All groups share one centre, and each spreads out both ways along 13 directions, with some noise.
In the rows, zero is written as 128.
Some rows, each with its group after it:
[ 93 115 129 165  81 139 181 123  83 179 158 132 142 141 132 134 148 128]
K_747
[187 129 154 139 102 175 157 119 116 139 103 115 101 127  75  91 126 164]
K_288
[203  86 168 116 172  60 136 124 129 155  57 181 123 144 166 165 149 166]
K_997
[153 150 157 170  82  84 111 168 130 119 133 111 175  96 187 100  89 128]
K_997
[179 120 181 141 123 104 130 144 108 150  80 136 120 140 122 120  99 101]
K_63
[180 184 109  89 137  87 134 126 109 132 182 137  78 117 170 165 142 171]
K_342
[ 79 136 117 142 105 152 118 138 121  96 142 104 160 111 133 152 128  95]
K_585
[162 104  89 144 119  72 100  99 145 117 122 104 146 181  65 110 107  95]
K_747
[112  98 186 103 126 146 115 154 119 139 112 168 141  67 123  78 150 141]
K_342
[120 102 122 126 130 146 170 182 173 124 148 108 156 125 120  95 100 143]
K_288
[144 164 125 124 103 108 113 150 159  56 114  88 136  96 183 104 111 115]
K_63
[152 118 194 121 120 126  88 141 152  80  82 104 185 163 144 127 127 128]
K_997
[154 114  89 122  93 191 121 184 125 155 118  95 170 122  97 178 112 102]
K_342
[140  92 107 109 153 128 104 180 133 167 117 110 131  61 189 174  88 124]
K_585
[182  90 115 128 162 119 105  93 133  97 150  90 126  88  94 165 128 103]
K_997
[197 113 106 119  95 149 122 149 120  81 154 149  78 119 166 111 134 131]
K_288
[174 102 184 160 166  80 122 102 116 107 192 138 131 109  71 115 125 151]
K_585
[143 155  99  85 152 168  54 125 164  93 166  72 152  70 162 189 136 180]
K_63
[162 130 160 155 153 135 154 125 109 107 135 156 119 130 116 160 147 115]
K_997
[140  82 156 160 147 146 154  75 141 113 140 121 145 138 147 112 167 108]
K_997
[164 141  95 126 114 134 133  90 101 134 167  99  96 114  99 138 133 134]
K_747
[121 128 122 148 150  86  73  94 111 140 125 158 124 142 122 163 108 169]
K_288
[119 165 133 161 167 101 162 130 134 158  97  82 166  79 161 224 121 129]
K_747
[134  81 135 126 116 149 138 101 142 142  80 120 114 172 158  72 127  81]
K_585
[148 122  96  99 112  63 184 188 137 106 101 155 131 149 138 131 130 143]
K_63
[118 118  93 124 179  72 130 177 156 124 122 131 170 130 113 185 106 102]
K_747
[190 136 144  72 180  59 120 162 110 125 110 121  96 121  98 201 105  93]
K_997
[120 156  61 137 137 113 113 189 142  95 110 141 120  51 121 183  84 152]
K_63
[168 114 134 109 176  83 104 181 146 116 157 150 117  97 118 140  79 152]
K_63
[168 106 107  90 127  93 128 181 100 179 133 161 149 198  57 192 128 134]
K_63
[139 101 135 109 158 104 155 117 135 160 111 129 107 143 128 112 137 128]
K_585
[155 106 114  98  90 155 184 171 110 132 162 131 115 119 115 117 138 130]
K_747
[148 152 133 147 105  27 154 125 118  74  99 149 111 122 125 103 117 177]
K_63
[187 118 145 146 138 158 104 122  92 152 127 146 111 118 120 171 141  89]
K_63
[134 108 120 153 142 134 112 148 122 179 148 115 185 120 121 178 139  59]
K_342
[110 104 120  99 193 114 146 151 166 108 153 121  89  96 134 109  85 104]
K_585
[141 106 102 124 148  79  97  86 140 171  94 134 105 169 108  77  99 113]
K_747
[154 114 139 189  51  90 116 168  81 180 133 155 203 126 153 142 133 107]
K_585
[207 167 118 137  76 127 152 110  96 173 111  56 162 118 129 184 167  97]
K_342
[140 105 100 128  85 147 165 133 121 137  85 135 150 146 158 155 190  91]
K_288
[199 134 123 130 130 110  87 162 106 146 104 158 117 124 125 177 112 117]
K_63
[ 95 130 102 108 155 116 174 145 122 126 141 136  81 161 138 146 109 103]
K_342
[118 115 112  78 119  99  91 125 146  99 175  83 199 134  97 154 158 159]
K_342
[168 124 122  84 167 115  98 194 141 119 168 126 104  57 110 125  76 144]
K_585
[146 104 124 158 157  88 172  95 120 147  86 131  84 100 173 147 112 139]
K_288
[118 150 123 153 125 128  90  86 141  90 139 133 151 173 102 124 144 157]
K_997
[102 130 116 160 120 146  82 109 110 134 123 108 157 135 161 198 113 142]
K_342
[109 149 101 149 168 120 105 107 123  74 132 124 123  86  86 190 131 104]
K_585
[113 130  52 128 119 129  93 159 119 136 151 151 131  85 137 171 120 132]
K_997
[ 96  93 119  84 102 145 172 191 141 138 113 133 151  78 167 121 149 161]
K_288
[122 118 210  87 146 158  99 125 115 124 131  94 128 114 120 137 120 159]
K_997
[119 141 162 129 142  71 123 112 104 120 117  89 119 107  95 131  94  71]
K_997
[212 128 107  80 120 115 133 137 107 143 103 117  62 131 114 123 121 106]
K_747
[142 163 161 154 155 121 116 118 135 115 188 150 115 108 142  86 133  57]
K_747
[154  78 161 180 112 126 158 128 104  98  82 156 140 129 108 124 138  70]
K_997
[166 116  87 161 165 124 190 119 172 146 101 136 151 141 153 157 161 100]
K_288
[123  42 123 122 155  86 146 166 128 134 183 172 110  90 123  82  96 105]
K_997
[162 140  87 137 141 157 156 197 135 158 159 106 126  95 130 198  79 129]
K_342
[136 177 113 147  92 130  59 125 107  59 175  74 119 149 138 129  81  52]
K_747
[ 91 143  89 155 143  90 163 115 158 107 106  89 179 143 108 169 137 125]
K_747
[122 169 198  85 101 107 148 196 100 117 117  77 152  99 165 147 113  89]
K_585
[171 121 134 105 140  68 162 180 131  75 125 146 108 119  90 139 109 126]
K_63
[153 135 147 171 187  45 100  90 131 134 128 171 105 123 150 127  91 136]
K_288
[185 121 136 113  74 157 126 143  98 116 125 128 118 143 113  99 143  98]
K_342
[118 174 117 123 124 124 131 167 151  75 178 119 140 118 175 128 125 109]
K_747
[105 110 103 122 166 169  92 136 145 120 161 116 140  92 101 160 113 115]
K_63
[167 116  99 199  94 102 116 127 113 143  85 177 145 135 166 139 139 109]
K_585
[128  79  92 187 168 130 166  99 135 179 134 110 145 156  73 165  95 133]
K_342
[117 155  79 136  78 194  89 173 140  99 100  83 189  86 126 195 115 154]
K_747
[202 126 104 147 184 141 148 145 191  96 149 144  89  75 102 101  90 183]
K_288
[ 92 105 110 137 142 156 103 125 136 100 125  95 151  89  98 160 111 124]
K_585
[123 109 173 166 144  66 187 147 123 132  99 122 147 101  77  90  97  81]
K_585
[141 163 128 125 147  76 116 144 135 109 145  79 122 126 156 158  80 114]
K_747
[146 113 129 162 112  89 113 121 128 137 115 159 151 212 148 111 114 105]
K_288
[106 130 102 129 117 154 145 140 135  94 110  56 186  96  62 171 136  65]
K_342
[168  72 153 158 144 140 153 129 122 120 146 152 124 106 118 127 135 118]
K_63
[166 157 184 162 147  84 104 143 109 160 185 137 131 108 188 141  91 144]
K_288
[140 132  95 146 115 123  76  98 137  97 165 126 133 138  90  91 118 112]
K_747
[161 111 142 125 114 166 154 145  90 124 151 144 111 142 108 144 161  61]
K_63
[148 128 102 123  71 172 163 163 120  84 129 150 142 106 136 149 184 177]
K_747
[174 133 155 153 159  40  97 147 132  82 147 151 101 116  94  90  62 109]
K_63
[ 88  94 178 192 146 136 141  99 131 144 114 128 162 101  97  86 130  82]
K_342
[200 134 138 171  83 150 151 148 103 165 136 135 110 149 147 100 113  80]
K_342
[ 75 150 120 142 149  79 118 133 118 146 150 141 127  89 166 157 120 101]
K_288
[181 139 144 124 103 158  86 173 104 123  85  97 159  76 147 200 124 129]
K_342
[144 173 100 152 112  77 141 142 138 122 106 136 148 148 129 151 121 118]
K_997
[108 135 172 151 178 119 185 136 157  95 154  98 110  86 125 110  77 139]
K_585
[152 130 124  96 102 138 107 158  92 161 164 104 146 103  95 139 136  83]
K_585
[116 159 182 145 143  94  86 146 115 141 163 169 132  56 201 120 130 138]
K_288
[160 130 125  97 146 121 157 195 156 151 116 122 124 112 187 138 113  84]
K_63
[141 129 160 148 183  76 164 149 166 159 114 126 211  87 158 185 165  89]
K_288
[123 143 140 144 143 158 127 144 121 135 221 113 118  93 129 142  92 136]
K_342
[145 129  88 150  93 127  84 134 112 154  71 187 135 130 157 148 144 156]
K_585
[199 129 139 105 109  91  80 117  69 118 131 155  99 178  80 161 146 110]
K_288
[137 165 154  95 162 107 127  98 114 152 102  86 114 132  66 171 113 155]
K_997
[149 145 144 152 170  33 179 117 137 147 146 123 126 105 141 126 105 129]
K_997

New rows, each followed by its group:
[141 118 152 189 152 124 153 130 119 158 118 159 105 126 158 132  84 123]
K_342
[109 131 146 176 168  72 140  93 143 191 138 153 162 181 144 145 134 113]
K_288
[109 133 131 110 109  96 126 145 134 103 122 136 148 119 137 100 156  96]
K_342
[179 100 123 160 114 171  81 104 101 182 190 134 136  97 157 147 135 184]
K_585
[116 134 156  69 178  78 138 111 116 155 103  76 100 133  77 154 101 102]
K_997
[121 128 144  97 155 122 142 203 120 160 122 140 111 101 100 150  78 113]
K_63
[ 76 135 171 118 116 118 107 132  81 125 167 112 105  71 130 112  86 146]
K_288
[119 171 145 145 115  91 102 100  87 113  59 151 142 103  97 183 160 123]
K_585
[169  88 111 128 142 147 153 157 146  85 152 144 122 106 161 133 161  68]
K_63
[151 113 118 135 109 121 136 133 151  57 140 129 133 124 158  98 150 109]
K_63
[109 142 145  99 121 115 149 108 127 134 188  79 169  89 110 119 167 127]
K_342
[180  98 127 162 143 162 148 122 154 126 189  95 159 158 125 151 124 144]
K_288
[138  91 139 178 128 162 164 103 125 174 121 103 160 109  67 111 133  95]
K_342
[167 101 121 136 164 149 145  86 153  81 194  99 119 171 123 152 143 141]
K_585
[177 125 132 145  83 138 153 183 130 121  92 140 144 103 110  80 133  50]
K_342
[109 101 122 153 137 122 143 149 137 116 142 106 152 129 206 172 112 118]
K_585
[127 184  68 132 131 104 168 149 193  92 166 105 165 121 122 108 142  97]
K_747
[152  96  92 177 164 113 175  98 129 184 145 112 113 164  95 170  96 145]
K_342
[ 83 150 147  73 188 117 148 140 183  84 140  51 129  87 146 112 108  86]
K_63
[100 131 126 132 148 111 140 146 147 143 141 163 170 122 144 129 168 101]
K_288
[191 109 150 114 107 187 104 137  98 110 146 158  82  99  80 100 137 134]
K_342
[178 136 108 134 111 115 121 110  91 188  70 143 117 102  76 141 162  98]
K_585
[118 150 159 116 114 113 130 142  92 112 170  97 171 110  55 156 145 113]
K_585
[219 139 142 133 133 107 200 164 165 149 116  84 169 138 153 157 126 139]
K_997
[200 107 169 140 168 118 138 116 139  79  76 112 145  89  84 165 146 127]
K_747
[155 133 118 144 101 142 119 140 120 120 171 136 109 133 180 125 116 124]
K_288
[146 120 149 115 160 116 156 189 102 170 144 163  92 119  97 150  96  82]
K_63
[146 167 128  98  98 103 141 224 127 105 109 119 149 111 137 139 105 101]
K_585
[182 151 109 132 139  91 139  89 122 190  97  73 112 117 121 150  99 140]
K_747
[ 99 116 154 173 149  55 107 124 120 101 176 129 169 163 132 155  93 113]
K_747
[132 116 176 111 104  74 103 128 118  75  66 130 135 137  90  90 109 200]
K_63
[164 161 120 133  91 125 150 129  62 135 173 106 135 152  44 186 145  96]
K_63
[153 120 154 109 156  82 124 154 111 131 120  88 125  75 106 164  85 102]
K_997
[191 115 107 146 114 132 142 136 124 167 118 162 126 136 114 121 145 111]
K_342
[112 141  92 141 107 138  82 104 115 147 134 160 119 123 124 120 131 182]
K_997
[195 125 143 146 129 145 136  96 109 171 164 128 109 134 173 154 147 140]
K_585
[141 135 118  95 103 182 137 144  94 180 138 117 117 106  94 172 137 197]
K_288
[189 119 131  71 115 124 164 202 118 144 180 116 172 139 129 185 180  92]
K_288
[193  93 160 134 191  85 183 120 132 164 168 104 131 137  99 162 125  61]
K_63
[138 112 140 144 174 113 145 150 133 145 141 171 105  94 124 117 119 105]
K_342
[126 127 198 136 115 127 183 126  90 176 102  78 168 107 120 155 150  94]
K_288
[166 142 121  74 136  86 163 209 130 155 133 142  96 103 131 121  90 144]
K_288
[154 106 133 161 179 125 163 157 137 166 179 145 102  97 118 138  68 171]
K_342
[146 145 148 144 137 114 162 129 137 103 164 128 143 150 110 133 130 169]
K_585
[ 76 109 108 194 160 115 140  76 145 138 101 117 104 123 127 108  59 176]
K_288
[214 148 137 163 144 130 166 149 103 137 147 137  67 104 136 154  96  62]
K_342
[208 136 130 162  99 167 119 118 111 140 134 103 128 151 108 155 120 135]
K_288
[176 123 150 161 138 113  78  98 107 105 131 131  79  90 130 123  78 191]
K_288
[146 130  97 175 170 115 131 124 121 152 158 156 101 116 140 180 104 136]
K_342
[161 128  83 158  76  81 138 184 120 148 134 186 124 113 184  87 110 110]
K_997
[122  94 114 123 168 117 183 135 140 166 158 131 109 137  90 126 107 165]
K_342
[ 84 153 114 116 124  93 175 162 134  60  80 162  74 148 153 107 110  91]
K_342
[153 112 100 131  98 109 146 135 147 178 163  77 194 155 116 133 123 183]
K_342
[203 113 123 104 123 125 102 150 106 157 143 113 138  91  48 143 124 106]
K_585
[118 149 121 137 118  99 149  90 129  76 116  96 139 115 100 122 154 116]
K_342
[222 121 138 145 174 107 107 125 143 120 150 140 147 110 117 174 138 158]
K_288
[ 96 106 121 115 137 110 107 120  95 126 176 111 146  95  44 133 138  55]
K_585
[138 149 164 102 156 105 118 148 113 107 193 109 131  82 109 167 122 142]
K_585
[ 86 129 119 128 145 117  98 173 153 118 159 139 172  91 123 128 104 144]
K_288
[136 137 151 186  95 156 142 153 148 132 139 116 200 142 165 113 138  74]
K_288
[110 107 194  96 151  82 123 137  92 149 147  97 146 109  79 145  91 155]
K_288
[110 163 105 117 128  88 166 131 132 105 132 113 113 120 142 139 125 170]
K_342
[165 113 137 142 132 105 194 188 154 130 158 171 136 163 135 104 128 137]
K_997
[162 124 145  69 164 137 119 136 111 113 117 119 106 156  83 180 140  86]
K_997
[108 113 128 189 138  82 150 119 128 132 103 151 155 105 151 144 133 126]
K_997
[117  53 137 135 167  98 111 123 132 133 179 178 115  87 155 104 126 153]
K_997
[150 133 156 157  86 154 105 158 111  82 151 166 156 110 153 130 151 139]
K_747
[154  91 119 153 117 138  84 118 111 125 153 119 161  96  68 135 120 140]
K_585
[139 139 211 161 135  78 159 143 117 118 108 133 127  92 152 123 101 132]
K_585
[203 152 102 138 140 148 145 170 166 134 139 173 100 113 137  90 113 160]
K_288
[ 97 148 154  69 184 155 124 128 153 163 131  72 127 124 146 141 122  66]
K_63
[146  93 173 170 141 157 105 156 118 137  86 140 145  88 125 152  98 108]
K_342
[111 121 127 132 162  80 144 117 126 173 118 126 107 124 122 145  72 183]
K_288
[130 138 122 125  83 163 153 149 109 156 137 134 139 129 146 128 165 100]
K_288
[116 178 171 166 100 108 135 126 100 182 124 134 159 125 188 142 148  46]
K_288
[101 156 124  64 118 153 139 111 129 116 171  76 140 163 135 149 176  98]
K_63
[111 145 115  94 151 129 104 142 113  80 144 120 112  19  88 159 135 129]
K_288
[136 137  95 147 127 112 107 166 118  86  96 176  98  67 114 152 100 143]
K_63
[121  84 121  92 162 132 140 201 148 129 135 151 116 141 111 144  79 150]
K_342
[173 146 122 157 110  85 144 121 125 144  48 112 151 107 150 158 137 140]
K_342
[136  90 145 102 147 104 148 162 166  75 150 109 144 170  97  90  99 127]
K_585
[149 131 132 107 118 109 129 198 130 139 200 147 149 139 170 134 122 127]
K_288
[137 112 170 166 141  88 200 122 139 144 112 130 131 159 155 104 123 140]
K_585
[141  99 110 101 109 128 134 178 152  86 145 170 126 102 164  89 146 132]
K_288
[ 79  79 126 125 101 138 136 153 131  92 130 120 146  78 191 115 125 151]
K_288
[153 102 187 152 145 130  96 123 108 160  79 184 128  91 171 143 133 173]
K_747
[ 98  77 157  98 119  95 185 118  97 147  69 116 104  92 138 116 134 156]
K_288
[209 134 151 110 109 103 101 104  71 138 129 156  85 165 102 141 150 136]
K_288
[135 106 164 168 158  86  99  79 112 133  85 143 134 140 152 162 130 118]
K_342
[210 136 129 140 145  89  98  92 134  87  85 156 103 138 111 123 158  66]
K_747
[ 91 127 156 122 137  93  62 156 149  62 164 123 182 105 155 133 102 167]
K_342
[137 161 132 115 108  99 140 153 129 144 172  85 108 139 164  90  72 111]
K_747
[166 138 140 214 120 109 142 110 113 169 139 126 148 127 170 138 117  78]
K_342
[170 130 153 184  92 135 116 158 130 132  74 115 178  73 137 120 119 112]
K_342
[181 174 159 131  87  92 120 152  90 137 109 172 121 122 125 111 139 129]
K_585
[198 141 178 182 101 159 159 143  88 113 107 121 127 104 117 160 126  86]
K_997
